The rows of a group lie close to one hidden flat surface of 11 dimensions, which passes through zero. Surfaces can cross.
Some rows, each with its group after it:
[ 4.56 -0.63 -0.92 -0.54  2.15 -0.48  3.30 -1.09 -1.50  0.94 -0.24  2.51
 -2.26  1.48  0.70 -2.88  1.21 -1.52]
(2)
[-0.77 -0.13 -0.96 -0.21 -1.33 -3.16 -0.89 -3.80  1.84 -0.11 -0.99  2.11
 -0.14  2.11 -0.95  0.38  2.21  0.29]
(0)
[-3.67  1.85 -0.81 -0.32  0.06 -1.76  0.71 -2.86  0.14  0.93  1.35  1.33
 -0.65 -0.94 -1.47 -1.94  0.32  0.17]
(0)
[-0.55 -0.69 -3.80  1.97  1.66 -3.97 -2.39  0.91 -0.48 -0.34  2.31 -0.38
  2.83  1.20 -0.29 -0.19  2.11  1.52]
(3)
[ 2.04 -1.49  0.92  1.00  1.56 -0.01 -1.13 -3.36 -3.92  0.33  1.81  2.10
  0.61  1.29  0.55 -3.36 -0.05 -1.17]
(4)
[ 1.68  2.47 -2.95 -2.03 -0.57 -0.44  0.00  1.40 -2.29  4.14  1.15 -1.88
  1.37 -0.49  0.41 -1.30  1.70  1.60]
(3)
[-3.46  1.84  0.74  0.09 -1.32 -2.36  0.86 -0.29 -1.70 -1.05  1.24  0.39
 -1.24 -2.45 -1.50  0.98 -1.43  0.17]
(2)
[-0.07 -1.86  0.20  1.76 -0.13  0.36 -1.25 -2.68  1.52  1.49  0.68 -2.36
 -1.98 -1.17  2.22  1.12  5.26  0.15]
(4)
[ 0.69 -0.92  2.12  1.70  2.88  0.10 -2.98  0.29  0.26 -0.02 -0.36  2.90
 -0.25  1.51 -0.34 -1.94  0.86 -1.71]
(2)
[-1.37 -2.58  0.06 -0.16 -1.26  0.47  1.27  2.33 -0.01 -1.00  0.00 -0.41
  3.39  0.90  3.28  0.98  0.27 -1.42]
(1)
[-3.37  1.63  1.66 -3.25 -2.35  0.94  3.49  0.37 -0.73  1.79  0.66 -1.44
 -0.19 -3.51  1.96  0.10  0.86 -0.74]
(3)
[-0.30 -0.10 -2.11  1.81  3.55 -1.61  1.64  2.80 -2.03  1.57  1.05 -1.87
 -0.49 -0.39  0.60  2.33  0.22 -1.69]
(3)
[ 0.18  2.37  2.54 -1.38 -1.13 -0.59 -0.28 -0.30 -1.90  0.27  0.19  0.19
 -4.15 -1.31 -0.80 -1.37  1.52 -2.36]
(3)
[-0.57 -3.68  1.48  1.88 -0.70  0.88  1.55  1.98  2.61 -1.97 -1.51 -2.67
  0.28 -1.66  2.36  0.85 -0.21 -1.31]
(3)
[ 2.12  1.95  2.02 -4.15  0.75  0.51  0.14 -1.75  1.44  0.76 -0.66 -3.94
 -0.63 -1.15  0.17  3.29  2.39 -1.23]
(2)
[-0.03  0.71 -1.12  1.28  0.33 -0.81  0.47 -0.53 -3.78  3.01  0.89  1.41
  2.93  3.80  2.16  3.80 -1.42 -1.21]
(2)
[-0.12 -0.38 -1.44  1.67 -0.69 -3.28 -2.65 -1.75  0.14 -1.68  0.41 -1.12
  0.29  3.00 -0.91  0.31  1.05 -1.69]
(4)
[ 0.24 -0.87  1.20  0.84  0.03 -0.07  1.95  1.41 -1.01 -1.25  0.28 -2.70
 -3.56 -3.91  0.32  0.66 -0.03 -0.86]
(1)
[ 0.12  0.15  0.40  0.97  4.02 -2.71  2.21 -1.30 -0.53 -0.50  1.45  0.92
  1.97 -0.41 -0.30 -0.07 -2.02 -1.01]
(1)
[-1.37 -1.41  2.27  1.66  3.73  1.28 -2.02  0.98  1.15  1.70 -0.35 -1.09
  2.18  0.22  1.70  1.43  0.81 -2.53]
(2)
[ 0.69 -1.63  0.76  2.21  2.38  0.39 -0.67  1.07  1.16  1.25  0.40  0.37
  0.28 -1.91  1.62 -0.28  2.39  1.05]
(0)
[-2.05 -1.15 -1.34 -0.03 -2.27 -1.29 -1.02 -1.09 -0.74  1.11 -1.11 -3.81
 -0.03 -0.57 -0.04  1.45  0.67 -0.47]
(4)
[ 3.16  0.17 -2.24  1.90 -0.38 -0.03  1.79  2.87 -3.58 -0.14  0.97 -2.71
 -0.60  0.14  0.31 -0.69 -3.20 -0.60]
(0)
[-2.84  2.51 -1.72  0.85 -0.30 -1.86 -1.01  0.65 -0.29  2.97  3.05  0.05
  0.79 -3.93 -0.63 -4.81  1.97  3.26]
(0)
[ 0.62  1.51  0.17 -1.14  1.86  3.08  3.90  1.77  0.52  1.30  0.03  2.99
 -2.08 -1.75  0.31  0.17 -0.63  1.80]
(1)
[ 1.40  0.90  0.46 -0.27 -2.06  1.91  0.48  2.88  1.43 -1.06  0.50 -2.64
 -4.00 -2.86  0.60  0.57  2.36  1.27]
(1)
[-2.37 -1.18 -1.22 -1.66 -0.79  1.03  5.17 -3.58  0.71 -0.56 -0.71  0.27
 -0.56 -1.06 -0.07  0.07 -2.09  0.53]
(0)
[ 0.85  0.75 -2.11 -1.13 -2.55  1.58  0.36 -1.24  0.08 -2.40  0.24 -0.60
 -1.59 -0.36 -2.43 -0.95 -2.45  3.16]
(2)
[ 2.09  2.32  2.23  1.80 -3.82  1.21 -0.93 -3.41  0.05  3.05 -0.17 -1.05
 -2.93 -1.21  0.92 -1.82  0.30  0.64]
(3)
[-0.66  0.07  0.14  0.21  0.96  2.41  2.43 -2.17 -1.30 -0.80  1.71  0.40
 -1.88 -2.16 -0.42 -0.73 -2.14  1.14]
(0)
[ 1.28  0.44 -0.56  0.83 -0.43 -2.76  0.46 -0.20 -0.16 -1.76  1.32 -3.02
 -1.09 -3.61 -1.26 -1.56 -0.28  1.59]
(1)
[ 1.97  2.18  0.48  0.49 -2.29 -0.77 -1.81 -0.33 -1.64  3.41  0.83 -0.42
  0.25 -0.75  1.18 -1.45  1.65  1.53]
(3)
[-1.38  0.19  1.33  1.00  2.17 -1.28  3.98  0.73  0.69 -0.11 -0.66  2.90
 -3.46  0.21  0.66  0.41  0.63 -3.95]
(2)
[-0.51  0.03 -4.11  0.77  2.99  0.98  0.31 -3.11  2.96  0.48  0.29 -2.33
 -0.54  2.58 -1.67 -0.06  0.06 -0.72]
(3)
[-0.72  1.49 -0.52 -2.01 -1.43  0.17  0.15 -1.64 -1.11 -0.20 -1.77  1.97
  0.07  2.74 -2.31  2.60 -3.34  0.26]
(4)
[ 1.65  2.96 -0.05  0.36  1.50 -0.49 -0.36  3.85  4.63  2.19  0.19  0.10
 -0.60 -1.55  0.43  0.79  3.73  2.05]
(4)
[ 2.87 -0.22  1.26  0.86  0.64 -2.19 -0.58  2.38 -2.47 -1.04  2.24  2.42
  1.27 -1.12  1.39 -2.22  1.52  0.92]
(1)
[ 0.61  2.81 -0.34  0.03 -0.80  0.99 -2.60  0.68 -2.14  0.42  3.17 -1.91
  0.75 -0.74 -0.17  0.22  0.07  2.06]
(0)
[-0.73 -0.70  2.90  1.56  2.49  1.58 -0.82  3.39  0.95 -0.87  0.44  2.52
  0.08 -1.41  1.04  1.48  0.34  0.10]
(4)
[-2.64 -0.81 -0.48  1.15  0.75  1.50 -1.63 -1.02  2.14 -2.60  3.19 -2.87
 -0.53 -3.03 -0.74 -2.79  1.15  1.41]
(0)
[-1.61 -2.98 -0.99 -1.28 -1.70 -1.10  0.82 -1.41  1.15 -3.29 -1.25 -1.46
  1.45  1.01 -0.35 -1.20 -0.77 -1.43]
(0)
[ 2.10 -1.34 -1.02  2.51  1.12  4.02  1.70  3.75  0.19 -3.05  0.70 -0.27
 -1.88  0.77  0.78  4.89 -2.45  1.38]
(2)
[ 1.43  1.10  3.24 -1.25 -0.42  1.27 -1.57  1.96  2.57 -2.89  0.57 -0.93
  0.82  1.86  1.72  1.58  1.80 -2.68]
(1)
[-1.19  1.19 -0.22  1.92 -1.38  2.16 -4.32 -0.10  0.94  1.57  2.76 -2.86
 -0.04 -0.81  1.44  0.22  3.79  1.83]
(4)
[ 0.25 -0.08  0.84 -0.44  1.80  0.13  6.64 -0.35 -1.24 -2.18  1.44  1.53
 -0.52 -0.16  1.62 -0.26 -2.75 -2.99]
(4)
[ 0.21 -0.83  1.52  1.37  3.27  0.97  1.18  2.71 -1.94  1.72  1.66  0.78
  1.80 -2.23  2.43 -1.35 -0.38 -0.33]
(4)
[ 0.09  1.40 -0.16 -1.24  2.20  0.58  3.18 -2.15 -0.85 -0.24  1.23 -3.86
 -2.29 -2.26 -0.78  3.12 -1.42 -0.92]
(2)
[ 0.76  0.71  1.13  0.93  3.02 -2.85  0.53 -1.27 -4.55  1.52  1.26  3.68
  1.39  0.27 -0.03 -0.54 -1.49 -0.82]
(1)
[ 1.19  1.82 -0.15 -1.53 -0.99 -1.33  2.95 -2.66 -3.05 -0.38  0.60 -2.11
 -1.93 -2.08 -1.66  0.12 -2.92  0.21]
(1)
[ 0.34  4.62  1.90 -1.59 -0.24  0.14  2.82  1.44  0.42  1.26  1.67 -0.16
 -2.58 -2.11  0.99  0.60  1.54 -1.05]
(4)
[ 1.42  1.46 -1.23  1.63  2.49 -0.65  1.32  2.42  1.06 -1.00  2.55  1.82
  2.50  1.54  0.76 -0.97 -0.78  0.16]
(4)
[-2.15  1.48 -3.85 -1.65 -1.85 -3.65  1.40  0.51 -1.82 -1.70  1.40 -1.02
 -0.16  1.08 -1.42  2.01  0.23  0.40]
(3)
[ 1.23 -0.85  1.11  2.02  0.31  0.35 -0.72  0.78  0.37 -2.17  0.75  1.53
 -2.66 -2.17 -0.63 -0.90  0.48  2.09]
(0)
[ 0.00 -4.34 -1.93 -0.69 -3.73  2.10  2.02  2.91  1.81 -2.83 -0.43 -2.94
  1.95 -0.52  3.12 -1.70  1.06  0.80]
(1)
[ 2.09 -1.02 -0.77  0.24  2.11  1.15 -1.77 -2.57 -0.21  1.22 -0.48  1.81
  0.42  2.91 -0.76 -3.29  0.38 -0.80]
(1)
[-1.87 -0.62 -0.93 -1.33 -1.62  1.44  1.71 -4.97 -0.18 -0.92  2.33 -1.21
  1.53 -1.17  1.41  3.18  0.46  3.12]
(0)
[ 0.78 -2.17  1.86  1.50  3.96  2.95  0.35  0.85  2.08 -0.75 -1.13 -0.92
 -3.39 -1.49 -0.38 -1.80 -0.29 -2.43]
(3)
[-0.24  2.39  2.13 -3.95 -0.46  0.63 -0.86 -1.77  0.30  0.73 -0.16 -2.92
 -0.08 -2.80 -1.26  0.91  0.23  0.83]
(2)
[-2.27 -2.51 -0.65  0.10  2.74 -3.50  0.14  1.67 -1.30 -3.29  0.88  1.19
  2.06  1.15 -0.20  1.09  0.60 -2.40]
(3)
[ 0.69 -1.32 -3.31 -0.39 -1.67 -1.23  2.81  0.52  1.14  1.96  0.00 -2.22
  1.35 -1.32  1.97 -3.38  2.19  1.33]
(2)

New rows. What belongs after each?
[-2.26  1.00  2.33  0.36 -1.27 -0.93 -0.58 -0.75 -4.39 -1.15  1.96  0.47
 -0.55  0.41  0.46  1.47 -1.30 -2.90]
(4)
[ 1.62  1.52 -1.03 -1.62 -0.33 -0.98  1.09 -2.00 -0.53 -0.88  0.16 -0.67
 -0.70  1.69 -1.82 -3.31 -1.56 -2.06]
(4)
[ 1.55 -3.68  0.87  0.56  1.74  1.57  2.99  3.59 -0.77 -1.45  0.79  1.64
  1.28 -1.11  3.40 -2.10  0.59 -0.68]
(1)
[ 3.39  1.28 -0.46  1.43  1.60  3.63 -2.47 -0.45  1.99  1.44  1.27 -2.13
 -1.31  0.27  0.48  2.14  1.91  2.41]
(0)
[ 1.25 -0.32 -0.67  0.07  1.63 -0.38 -1.20 -2.24  0.95  0.07 -0.84 -0.89
 -0.72  2.03 -1.38 -2.07  0.18 -2.15]
(4)
[ 3.62 -1.94 -1.99 -1.56 -1.11  3.75 -0.18  0.40  0.03  0.81 -0.09  1.84
  1.53  2.60  1.87 -4.72  1.77  1.62]
(1)
[-0.59 -2.78  0.30  1.84 -0.75 -1.56 -2.09 -0.31 -1.59 -0.60 -0.54 -3.28
 -0.68 -1.56 -0.13 -1.10  0.20 -1.06]
(1)
[ 0.72  3.32 -2.22 -0.64 -2.84 -0.76 -0.59 -2.74  0.84  2.62  0.41 -3.30
 -1.47  1.63 -0.26  0.16  1.91 -0.37]
(3)
[-1.25  1.41 -2.46  0.15 -3.60 -0.73 -3.01 -2.54  0.75 -1.62  0.10 -0.04
  0.02  2.54 -2.87 -0.58 -1.26  2.08]
(2)
[ 1.27 -1.79  2.30  2.77 -0.88 -3.48  0.63  5.01 -1.91 -1.25 -0.85  3.22
 -0.82 -2.16  1.94  2.88  0.94  0.86]
(0)
[ 0.67  3.30 -2.29  1.93  0.85  0.51  0.73 -0.47 -1.45  2.70  2.97 -2.20
 -1.10 -0.45  0.29  1.16 -0.32  1.07]
(0)
[ 2.12 -1.09 -1.05 -1.74  1.12  3.84 -0.37 -2.71  2.02  0.66 -1.34 -0.73
  0.90  2.27 -0.42 -3.47 -0.58 -0.42]
(1)
[-2.14  1.13 -2.07  0.21 -3.76 -2.50  1.91  0.89 -0.25 -1.12  0.52 -1.85
 -0.07  0.04  0.47  4.10 -0.49  0.80]
(3)
[-3.22  2.39  0.94 -0.04 -0.30 -0.55 -0.41 -0.03  3.82  0.46 -0.36  1.20
 -2.28 -1.09 -1.02  1.71  2.24  0.69]
(0)
[ 2.14  1.77  1.72  0.39  2.21  3.21 -0.17  4.65 -1.72  0.17 -0.01 -1.32
 -1.70 -0.30 -0.26  0.16 -2.96 -2.26]
(0)
[ 1.24 -2.88 -2.24 -0.01  0.34  1.38 -0.94 -3.01 -0.39  0.73 -1.66 -0.22
  0.06 -0.44 -2.08 -5.64 -1.60  2.03]
(1)
[-1.80 -2.47  1.03 -1.03 -3.55 -0.94 -0.43  0.55 -0.60 -2.96 -1.30 -2.09
  1.72 -1.54  0.01 -0.41 -1.99 -0.02]
(1)
[-1.12  0.16  0.03  1.25  1.07  1.92 -4.03  1.07  0.69  2.97  0.84 -3.45
  4.30  0.07  1.51  2.68  0.56  1.25]
(2)
[-0.54  2.18 -3.72  1.14 -0.71 -3.79 -1.07 -0.69  0.47  1.29  1.64  2.84
  2.18  2.65 -0.74  0.51  1.52  2.74]
(1)
[ 1.74 -1.22 -0.37 -2.23 -2.11  1.24 -0.55 -1.87 -0.23 -0.37 -0.63 -2.85
  3.12  0.89  0.47 -2.85 -1.43 -0.02]
(1)
[-0.54  1.96 -1.45 -0.59 -2.62 -0.45  1.82  0.36  0.70 -0.91  0.72 -0.81
 -1.37  2.77  1.18  4.17  1.53 -1.24]
(1)
[-0.21  0.32  0.68 -2.35 -1.86 -0.26  0.10 -1.90 -3.08  0.99 -0.73 -1.02
  2.73 -2.12 -1.23 -1.97 -3.91  1.63]
(1)
[ 0.03  4.67  0.42 -0.67  1.04  1.05 -1.38  4.29  2.20  1.34  1.09 -1.18
 -0.03 -0.89 -1.00 -1.09  0.16 -0.02]
(4)
[-0.97  0.69 -1.33  1.75 -0.13 -3.33  1.30  4.08  1.70 -1.09  1.33  0.05
  1.63 -0.18  1.20  3.04  0.90  0.82]
(4)
[ 0.72  1.72  2.28 -2.29  0.20  1.49  0.57 -1.77 -5.49  2.44  0.07  3.57
 -0.01 -0.07 -0.44 -0.66 -2.81 -0.16]
(4)
[ 2.30  1.18 -1.49 -0.47 -0.06  0.07  1.57 -1.73 -1.49  1.35  1.22 -2.03
 -0.05  1.60  1.35  0.26  0.67 -1.43]
(1)
[ 0.84 -3.18  3.47  0.04  1.29  1.71  2.37  0.82 -3.81 -1.07  0.64  2.30
  1.24 -2.86  2.75  2.46 -1.46  1.02]
(0)
[ 4.00 -0.84  2.16  0.16  1.62 -1.16  0.70 -0.28 -3.22 -1.20  1.93 -1.50
  0.33 -1.72  1.27 -2.86 -0.41 -1.67]
(1)
[ 3.17 -0.24 -2.50  1.74 -3.44 -1.91 -2.53  1.73  1.60 -3.16 -0.51 -2.06
 -1.44  1.87 -1.25 -0.36  0.90  1.33]
(0)
[ 1.13 -0.17  3.07 -1.34 -0.84  0.66  1.53  1.96 -0.81 -4.90 -0.55  5.55
 -3.30  0.00 -0.82  0.12 -0.69 -0.30]
(1)
[-0.37  1.58 -0.30 -2.54 -1.36  2.47 -0.86  0.64  0.17 -0.34  0.10 -2.51
  1.05  0.64 -0.62 -0.05 -1.38 -0.31]
(0)
[ 2.59  1.07  0.12 -1.26  1.48  1.72  2.69 -1.06  1.02  3.75 -0.01  0.71
 -1.23 -1.85  1.53 -0.97  2.41  1.74]
(4)
[ 1.47  2.42 -0.92  1.48  3.63 -0.01  2.09  3.94  4.14  1.25  3.23 -0.81
  0.97 -1.18  2.87  1.66  3.67  0.96]
(1)
[ 0.32  3.64 -2.15 -2.08 -2.17 -2.02  1.52  1.62 -1.61  2.30  0.63 -1.57
  1.29 -0.63 -0.49 -1.02 -1.09  0.91]
(4)
[ 1.55  1.78 -2.69  2.24 -0.75 -1.81 -0.59  1.57  1.84  2.75 -0.38 -1.33
 -0.85  0.98  0.50  1.43  2.28  1.11]
(0)
[-2.28 -1.47 -0.33  3.53  1.40 -0.94 -3.36  1.22  1.43  0.50  1.14 -1.05
  1.38 -1.29  0.09 -2.40  1.14  0.61]
(2)
[ 0.83  0.56 -0.70 -1.62  0.94  0.58  0.85 -0.88  1.87  1.62 -2.08 -1.97
 -1.13 -0.11 -1.27 -1.07 -0.19 -0.98]
(4)
[-0.47  0.08 -1.48 -0.21 -0.58  2.30 -0.43 -0.66  0.02  4.21  1.23 -6.20
  0.10 -2.93  1.64 -3.13  2.22  0.17]
(4)
[ 0.40 -0.39 -1.34  1.71  0.85 -3.99  2.15  2.80 -1.44  0.40  3.47 -0.42
  4.91 -1.15  3.47  0.17  1.25  1.02]
(1)
[ 0.20 -1.51  0.59 -1.16 -3.48 -2.42  0.39 -0.59 -2.65 -3.98 -0.89  2.19
  0.63  1.80 -0.21  1.06 -1.83 -0.62]
(2)
[ 2.07  0.86 -0.99 -1.27  0.24  1.95  0.99 -0.89  3.60 -1.39 -0.15 -3.13
 -1.86 -1.93 -1.80 -2.00 -0.34  1.68]
(1)
[ 0.27  3.31  0.37  2.94  2.32  0.27 -1.31  4.17 -0.69  2.84  2.73  0.42
 -1.15 -2.15  1.05  2.88  1.98  2.02]
(2)
[-1.95 -0.59 -3.69  0.82 -2.07 -0.26 -0.13 -1.38 -2.03  3.36 -0.74  0.48
 -0.08  2.53  0.48  1.09  0.82  0.40]
(1)
[-1.79 -0.66 -2.14  0.55  1.44 -2.17  1.47 -1.31 -0.06  1.10 -0.49 -0.42
  0.22  0.86 -1.21 -4.80 -1.08 -3.00]
(0)
[ 1.44 -2.22 -0.32  0.69 -0.74 -0.65 -2.83 -2.40  0.03 -1.26 -0.90  1.40
 -0.20  1.27 -0.84 -1.04  1.25  1.54]
(4)
[-0.86 -1.72  1.68  0.42 -0.93  2.40  1.23  2.40  0.71 -1.66 -1.01 -1.82
 -3.41 -1.10  1.59  2.16  1.10 -2.43]
(1)
[-4.20  0.00 -0.09  1.10  1.53 -1.03 -2.00  0.64  1.82  1.40 -1.03  4.38
  3.80  2.97 -0.16  2.27 -0.18  0.29]
(1)
[ 0.88  0.01 -3.49  0.01 -3.78  0.04 -0.08 -1.92  4.18 -3.31  0.52 -0.98
 -0.24  2.13 -0.79  0.25  1.15  2.93]
(4)
[ 1.76 -0.61  0.44  0.86  0.85 -0.30  2.73 -0.68 -0.38 -2.31  2.74  0.73
 -0.52 -0.54  1.83 -3.07  0.53 -1.22]
(4)
[-0.12  2.79  0.00  2.06  2.51 -1.25 -1.52  0.06  2.16  1.64  1.22 -1.94
 -2.24 -0.69 -0.83  2.27  2.27 -0.52]
(1)
[-0.68 -1.15  0.70  1.91  4.31 -0.20 -2.15 -1.79 -0.67  2.64 -0.52  2.02
  1.80  2.91  0.28 -0.20  0.04 -2.89]
(1)
[-3.74 -1.66  1.60  2.35  1.06 -3.53  1.89  1.82 -1.18 -2.53 -0.06  1.97
 -0.74 -1.41  0.24  3.48 -1.23 -1.82]
(1)
[ 0.41 -1.14  1.48 -2.14 -0.10 -2.01 -0.75  0.29 -1.84  1.16  0.47 -0.80
  3.10  0.08  2.51 -2.49  3.19 -2.79]
(3)
[ 1.84 -1.31  0.21 -0.08  0.57 -0.24  5.08 -0.10 -0.58 -0.11  1.18  1.94
 -0.19 -2.08  2.80 -0.77  0.97  1.13]
(4)
[ 0.11 -0.04  2.06  1.45  4.21  1.83 -1.82  2.44  2.72  1.62 -0.56  0.19
 -0.43 -0.88  0.43  0.46  1.84 -0.92]
(4)
[ 3.20 -2.25  0.96  1.14  1.14 -1.08 -0.06 -1.68 -1.12 -1.91  1.05  3.78
 -0.29  0.30  0.88 -3.01  1.67  0.71]
(4)
[ 0.09  3.18  0.25  1.04 -0.35 -2.02 -0.93  2.35 -1.51 -1.02  3.55  0.17
  1.10  0.57  0.27 -1.49 -0.17 -0.86]
(4)
[ 2.35  1.37  0.63 -0.03  2.06 -1.08  0.29 -0.60 -1.04  1.15  0.93  1.12
 -0.27  0.45 -0.01 -2.93  0.32 -1.52]
(4)
[ 0.56 -1.80 -0.40  0.13  0.58  1.58  2.57 -1.07 -1.95 -2.84  0.42 -0.39
 -1.62 -0.91 -1.17 -3.13 -3.80 -0.88]
(0)
[-0.61 -1.09 -2.20  3.38  0.56 -3.77 -0.98 -2.04 -1.05 -0.45  0.29 -1.26
 -2.70 -0.04 -1.64 -0.04  0.92 -0.63]
(1)
[ 1.84 -0.19  1.16 -0.54  1.21  2.31 -0.86  1.36 -0.58  0.83 -0.06  1.06
 -0.05 -1.87 -0.12 -2.36 -0.11  1.85]
(2)
[ 0.15  1.63 -0.98  2.33  0.39 -2.15  1.37  1.09  2.62  0.12  2.43 -0.15
 -0.16  0.40  2.28  3.09  3.62  0.53]
(4)
[-3.42 -0.62  1.51 -0.72  0.96  0.61  0.12  0.73 -2.90 -0.83  2.80 -0.62
  2.21 -3.14  0.56 -2.48 -1.21 -0.38]
(0)
[-0.60 -2.11 -3.44  1.79 -1.96 -3.10  2.15  0.39  0.85 -1.27 -0.30 -3.10
  0.70  0.90  1.06  0.87  0.10 -0.81]
(0)
[ 1.32  1.40 -2.21 -0.20 -0.47 -2.83  1.16  0.61  0.26  1.06  0.49 -0.77
  0.89  0.25  0.05 -0.76  0.86  0.50]
(4)
[ 1.71  1.55 -0.85 -1.98 -0.63  0.78  1.65 -3.82 -0.29  4.53 -0.73  0.22
 -1.38 -0.42  0.84  1.07  2.41  1.63]
(4)
[-1.66 -0.17 -0.94  1.66  2.42  0.08  2.78 -0.46 -1.17  0.57  1.49 -2.16
 -0.19 -0.31  0.83  0.45 -1.67 -2.72]
(0)
[ 0.93 -0.50 -2.32 -1.03 -1.77 -2.37  1.99 -2.11  0.78  0.38 -1.74 -0.28
 -0.34  0.75 -0.41  1.29  0.81  1.28]
(4)
[ 1.63 -0.74  0.15 -0.55 -1.24 -0.64  1.63 -0.81 -2.37 -2.86 -0.20  2.83
 -3.02  0.25 -1.07 -1.39 -0.94  0.04]
(1)
[-0.77  1.88  0.30 -0.65 -1.65 -0.23 -1.62  1.95  1.33 -4.30  0.53 -1.20
 -0.67  1.15 -2.63 -2.38 -2.30 -1.75]
(4)
[-0.19  1.59  1.25 -3.05 -2.90  3.46  1.09 -1.58 -0.88 -1.71  0.04  0.88
 -2.04 -0.45 -1.28 -1.31 -2.15  0.76]
(4)
[-0.54  2.23 -0.69 -1.63 -1.48 -0.62  0.42 -3.14 -3.41  3.86  0.55 -2.93
 -0.73 -0.20  0.14 -0.45  0.28 -1.53]
(4)
[-0.27  0.28  1.88  0.69  1.25  1.33 -2.31  2.70  1.79  0.58  0.23  1.37
  0.37 -1.83  0.15  0.07  1.34  1.92]
(3)
[-2.81  0.71 -2.96  2.18  1.57  0.37  3.80 -0.92  2.66  2.68 -0.12 -0.39
 -1.75  1.81  0.73  0.19  0.11 -2.47]
(2)
